The rows of a group lie close to one hidden flat surface of 10 dimensions, which passes through zero. Surfaces can cross.
In the rows, 128 means zero.
Known rows, each followed by its group:
[153 118 131 162 152 111 138 107 138 130 120 105 110 135 117 119  95 124
 147 141 121 113] | q73
[128 174  99 121 149 164  83 142 109 161 136 120 163 124 113 166 139 155
 148 108 163 128] | q78
[151 132  83 108 156  59 137 147 126 127 133 170 133 106 106  97 125 157
 146 131 148 100] | q150
[136 123 115 161 132 134 143  90 183  78 135  84 138  88 130 108 137 132
 153  86 137  84] | q150
[ 87 114 150 107 107 115 130 146 140  92 118 122  98 148 110 161 121 108
 150 132 158 172] | q73
[ 96 156 115 105 132 123 132 151 127 123 139 123 155 144 133  94 134 134
 101 137 129 139] | q78
[126 138 111 104 117 124 125 117 109 107 149 135 152  98 133 173 159 115
 160 136 120 134] | q73
[133 120 120 159 101 164 159 106 107 113 131 114 115 118 116 101 141 107
 105 139 134 101] | q321
[138 161  99 106 123 187  63 167  88 138 102  95  96 156  99 133 125 134
 119 140 161 111] | q78
[155 120 129 131 161  87  94 136  85 148 107 134 118  91  98  78  88 160
  97 123 118 113] | q321
[103 127  99 137 134  78 180 159 144 101 134 110 125 162 148 107 127 113
 153 172 136 146] | q941
[107 117 130 119 128 120 109 153 126  95 107  89 123 116 153 103 126 141
 105 115 126 146] | q150
[117 136 163 201 153 155 165  91 152 138 154  87 147 170 132 143 103 101
 163 149 124 150] | q941
[ 93 110 134 119 105 110 165 133 185 143 119 131 134  79 140 121 145 162
  75  47 141 134] | q321
[126 139 128  74 118 120 102 141 128  90 118 134 137 129 132 138 159 128
 134 128 136 141] | q78
[111 127  71 179  93 155 196 111 131 156 164 123 107  92 101 115 125 126
 106 114 144  63] | q321
[188 120 140 149 189 108  56 120  53 148 110 125 169  83 156 173 130 158
 163 126 102 164] | q78
[112  74 126 139 118 100 139 171 157 105  93 109  96 115 190 116 128 145
 115  93 125 157] | q150
[ 97 154 137 142 123 157 165 125 157 118 148 115 155 173 128 108 140 116
 123 138 151 140] | q78
[131 133 175 131 143 103 142 108 108 126 157 207 145 175  76 106 102 102
 141 175 139 151] | q73
[104 104 145 120 147  72 144 168 167 110 107 136 138 145 175 113 127 152
 129 112 135 181] | q321
[115 135 117  94  90 148 132 127  91  88 147 154 161 106 130 147 186 112
 127 139 133 141] | q73
[121 105 178 128 140 105 127 123 163 134 108 136 117 137 127 111 101 134
 105 105 124 154] | q78
[151 130 150 129 134 137 128 114 142 127 106  98  93 171 113 134 123 106
 143 155 137 133] | q321
[128 124 124 138 131 131 136 135 130 134 130 120 129 127 141 126 133 135
 126 124 126 132] | q78
[ 96 167 154  98 154 142  55 130 106 144 144 128 166 126  98 142  97 148
 121 113 122 149] | q941
[119 102 143 156 114 138 147 124 159 174 126 132  87 137 129 170  99 128
 131 106 127 130] | q78
[137 114 124 168 176 101  93 147  94 146 126 120 122 129 138 111  66 146
 152 143 105 134] | q150
[124 146 135  99 183  98  59 163 170 127 115 143 175 122 138 207 138 183
 204  59 184 191] | q150
[134 137 125 115 122 136 134 127 131 131 126 125 123 142 126 134 144 120
 129 139 137 126] | q941
[134  87 138 142 107  98 167 105 149 143 128 147  84 108 116 121 100 117
 115 121 105  96] | q941
[117 118 156 115 127  71 169 119 146  97 114 116 160  82 136 161 177 136
 130  95 157 193] | q150
[108 125 166 111  91 146 144  87 125 121 130 123 148  76 116 126 158 128
  67  83 116 135] | q321
[126 122 140 142 122 151 123 117 124 136 132 115 126 121 132 135 125 122
 120 116 115 124] | q150
[125 138 106 111 121 125 119 127  96 136 150 155 148 100 122 134 138 135
 120 130 120 117] | q73
[112 143 112  90 127 103 107 147 117 141 124 135 120 116  95 127 113 148
 113 121 146 128] | q321
[153 101 114 153 126 131 127 142  55 107 125 142 123 112 142 126 140 112
 138 167 121 144] | q941
[134  79 124 187 136  72 193 121 146 125 126 110  63 147 131 104  69  95
 151 176 103 108] | q73
[128 145 106 103 112 145 113 136 150 130 129 128 115 124 104 136 136 132
 129 106 158 100] | q73
[164 103 124 156 147 124 110 122 107 113 129 145 139 106 157 104 124 134
 144 130  97 107] | q321
[153 148 159  88  96 188 128  99 182  71 121 150 123 185  93 133 185  92
 156 135 182 116] | q73
[119 111  80 100 101  84 138 155 115 146 130 141  58 124 100 156  93 120
 144 156 126 100] | q78
[109 150 185 125 129 214  72 144 172 181  89 101 109 185 107 143 101 149
  87  70 169 156] | q78
[152 124 142 109 134 106 143 134 160 175 117 192 143 129 129 151 159 155
 119  89 156 144] | q150
[106 119  90 166 115 131 152 151  79 115 154 129 118 128 137 145 118 105
 159 174 127 134] | q941
[110 146 127 134 103 174 155 104 134 108 159 132 163 124 122 150 168 114
 138 117 151 131] | q321
[ 77 133 101 136 135 121 116 175 118 165 138 118 128 132 136 125  86 152
 114 117 124 136] | q941
[158  88 117 131  96 170 122 145 168  70 102 134  90 151 181 103 157 112
 140 122 117  95] | q150
[110 132 106 116 103 152 114 143 123 130 137 139 119 117 124 158 134 130
 135 113 138 122] | q941
[110 139 161  91 130 126  97 135 131 120 121 127 144 164 157 167 133 114
 142 147 104 178] | q321
[148 124 166 130 146 117 109 100  97 134 145 197 165 114 108 111 127 134
 118 124 115 137] | q73
[111 165 171 121 121 159 152 108 109 124 131 105 151 185 108  95 147  91
  90 182 129 156] | q150
[157 100 145 127 121 123 140 113 132  64  99 116  94 137 126  65 138 104
 120 152 126 108] | q78
[103 157 125 113 149 131 125 155 170 108 125 110 167 165 148 142 159 143
 155 111 171 169] | q941
[ 92 209 161 101 154 160 110 109 165 113 146  88 195 170  91 152 151 127
 152 121 182 169] | q150
[138 145  99 126 120 142 166 142 145 167 149 155 138 168 169 102 145 119
 103 153 100  96] | q73
[100 152  99  94 119 141 114 122 169  84 161 122 164 109 125 137 148 139
 159  94 144 104] | q941
[ 64 137 105  92  98 147 109 153 182 134 133 102 120 108 151  90 101 160
  69  65 104  89] | q941
[121 124  99 175 128 159 142 136 138 141 149 134 142 132 154 132 127 137
 142 116 133 113] | q321
[107  63 187 137  93  99 176 139 145  92 117 189  94 156 133  84 121 103
 101 133 129 169] | q73

New rows. What belongs after each?
[102  86 131 152 112  98 130 138  99 100 104  98  53  99  73 107  71 122
 120 130 157 130] | q73
[107 108 136 148 108 101 180  98 134 107 158 150 166  67 134 121 151 129
 107  98 117 133] | q321
[196  86 102 191 156  95 141 145  53 175 100 150 105  90 139 115 126 149
 118 146 126 125] | q941
[137 130 127  86 116  95 131 106 136 136 124 126  98 117  90 159 122 112
 135 143 120 110] | q321
[126 159 145 127 167 130 106 136 167 136 113  97 132 168 100 144 110 142
 161 119 177 146] | q73
[160 119 165 153 137 111 160  95 131 202 127 170  97 153  73 208 112 106
 163 146 157 153] | q941
[124 127  93 117 132 109 110 162  87 138 140 135 101 164 137 137  84 112
 159 198  96 121] | q321
[ 98 118 125 116 104 112 155 110 130 148 161 157 160  80 159 114 135 138
  81 101  74 117] | q78
[104 107 141 111 147  77 122 195 140 133  86 110 108 170 174 149 117 140
 134 138 137 203] | q78
[149 110 108  88  86 166  95 147 143 101  95 131  89 124 150 115 155 130
 105 107 122  89] | q321
[101 128 137 138 126 107 177 118 164 111 146 141 168 106 132 136 158 139
 133  88 159 152] | q321
[115 108 161 131 109 132 155 112 165  86 129 130 125 147 133 140 140 104
 144 130 133 150] | q941
[116 145 136 121 154 107 103 126 101 153 143 139 155 119 112 138 103 143
 134 136 120 147] | q321
[165 154 119 155 157 149 124 102 120 132 132  96 142 141 112 115 130 123
 146 155 133 101] | q73
[132  98 169 158 135 123 130 114 120  98 111 111 123 129 138 116 123 117
 131 134 123 161] | q73
[109 141  70 143 127 160 118 153 132 149 174 162 168 116 157 158 131 149
 161 102 130 104] | q321
[ 86 134 133 120 122 113 150 136 113 128 149 128 140 148 139 147 118 107
 132 162 117 164] | q321
[134 108 123  90 120 133  86 176 155 101 102 163 115 154 173 176 162 139
 176 101 157 159] | q150
[180  82 139 166 136 111 128 115  96 116 119 168 111 125 155 137 124 109
 159 155 101 135] | q150
[131 141 137 107 135 126 114 110 162 144 130 129 135 115 107 124 113 144
 117  95 126 103] | q941
[144  78 136 196 130 119 189 132 186 131 104 109  69 158 146 132 110 114
 156 120 153 135] | q78
[155 104 116 166 136 124 143 111 138 111 111  84 124  83 161 112 144 139
 125 102 115 110] | q73
[147  90 173 157 148  94 130 114 144 177 104 145 106 110 120 108  88 155
  90  89 111 132] | q941
[ 91 137 153 126 161  82 134 137 158 132 138 115 140 158 127 101  87 138
 129 135 122 156] | q941
[131 149 123  93 129 122 120 124 165 137 142 154 145 139 120 168 143 131
 159 115 139 129] | q73
[135 114 103 110  95 145 131 123 126 113 130 129 137  82 176 139 173 132
 108 104  95 109] | q73
[134 145 134 184 162 142 145 115  84 108 140  99 176 136 140  53 123 123
 110 168 110 133] | q78
[134 129 102 165 154 110 166 111 163 104 148 105 156 114 149  95 131 135
 155 121 125  98] | q941
[167 162 153  91 159 126  71 111 113 149 117 150 159 113  94 138 140 152
 129 111 143 137] | q941
[ 83 125 110 136 127  85 158 158  94 111 142 123 134 122 128 140 125 120
 146 160 145 174] | q73
[121 135 140 109 150 115  85 156 118 156 108 124 118 141 122 160 105 148
 131 120 139 160] | q78
[105 121 168  97 121 130  82  92 160 105 142 150 143  86 107 131 104 144
 119  71 110 114] | q941
[150 127 146 104  96 166 123 106 146 115 115 135 114 128 122 148 166 114
 122 113 131 116] | q941
[ 93 165 131 111 116 178 132 169 126 123 119  98 148 203 155 116 164 117
 100 156 150 175] | q73
[148 131 189 141 168 106 121  73 174 117 129 131 156 120 109 112 107 136
 141 102 115 132] | q941
[ 77 167 152 105 107 187 122 139 168 195 122 106 132 157 123 147 122 150
  62  73 142 147] | q150
[151 120 115 198 135 164 159 129 108 135 126  95  95 174 136 185 129  95
 192 177 152 142] | q78
[102 102 163 164 122 111 147  68 103  89 172 117 117 123 108  95  58  76
 136 184  56 107] | q941
[131 120 116 125 116 138 129 131 114 121 131 126 122 120 137 143 137 117
 132 139 117 122] | q78
[145 110 111 152 127  92 197 124 161 158 150 180 114 159 141  83 112 120
 125 154 108  89] | q73
[ 80 126 164  95 120 109 156 152 198 124 109 116 110 195 144 130 126 119
 113 125 146 178] | q941
[120 161 113 102 147 133  86 159  76 125 128 113 172 114 144  86 138 154
  86 136 112 137] | q78
[147 116 125 157 141 122  96  86  44 124 165 155 134  67  89 127  85 116
 147 158  87  96] | q941
[ 71 169 124 105 127 145 112 149  93 154 158 122 189 128 158 114 134 143
  77 130  95 160] | q78
[128 124 121 139 144 134  84 141 105 114 127 111 124 127 139 133 103 130
 152 137 114 130] | q150
[170 119 179 134 150 120 116  90 105  73 109 122 143 138 129 113 149  99
 151 166 116 151] | q321
[139 102 128 119 106 138  88 118  87 122 130 154 116  70 119 123 116 136
 104 107 103 103] | q941
[137 153 102 103 117 171  93 153  97 110 119 128 147 123 137 147 177 136
 135 127 151 136] | q941
[145 101 108 226 116 170 180  95  96 182 162 117  98 129 135 193 107  91
 167 165 106 112] | q78
[106 142 145  71 115 163  53 169 109 146  93 113 118 154 143 161 134 142
  97 116 129 171] | q78
[118 116  94 127 124 115 154 165 193 132 113 126 143 107 186 141 171 174
 126  53 158 137] | q78
[128 121 129 129 115 132 147 133 140 123 122 141 118 138 131 102 133 128
 111 126 138 122] | q73
[105 107 117 155 130 121 121 151  93 135 108  75 108  96 154 117 102 139
  99 122 105 142] | q73
[125  89 132 150 136  61 169 122 138 122 141 164 116 108 121 125 102 130
 151 125 125 133] | q73
[130 104 130 133 106 121 156 125 115  97 125 122  99 151 144 140 135  84
 144 179 109 142] | q78
[144 109 155 163 133 127 140  99  87 117 131 123 127 126 141 119 121  98
 129 171  85 141] | q78
[125 150  96  79 120 125 129 139 179  85 129 126 154 123 138 130 181 143
 150  94 165 115] | q941
[116 125 124 126 146 102 118 141 156 144 119 117 127 114 131 150 110 156
 137  91 141 137] | q73
[ 82 138 148  92  90 151 120 125  97 118 153 133 151 136 151 159 142  97
 110 152  89 164] | q321
[147 176 123 138 196 114 105 108 121 112 145 102 201 121 119  99 126 150
 158 138 129 125] | q941
[133 125 104 114 118 135 117 145 132 127 121 144 131 110 137 144 156 146
 131  97 152 125] | q941
[ 82  87 128 109  73 109 150 157 106 117 128 167  80 126 120 112 107 109
  89 143 117 140] | q73
[128 132 147 101 107 122 141 121 104 154 106 130 133  98 118  81 148 141
  36 111 111 132] | q150
[147 145 122 121 144 131 102 124  89 111 135 126 178 105 157 153 165 132
 151 138 119 151] | q78
[122 128 143 149 141 149 104 126 127 154 129 120 125 137 135 141 103 133
 124 116 117 132] | q150
[145  99 202 202 163 136 144  76 148  85 124  96 157 135 160  85 115 110
 136 129  95 154] | q941
[148 158 135 109 152 151 101 121 184 167 125 109 141 178 156 167 125 130
 155 125 105 120] | q73
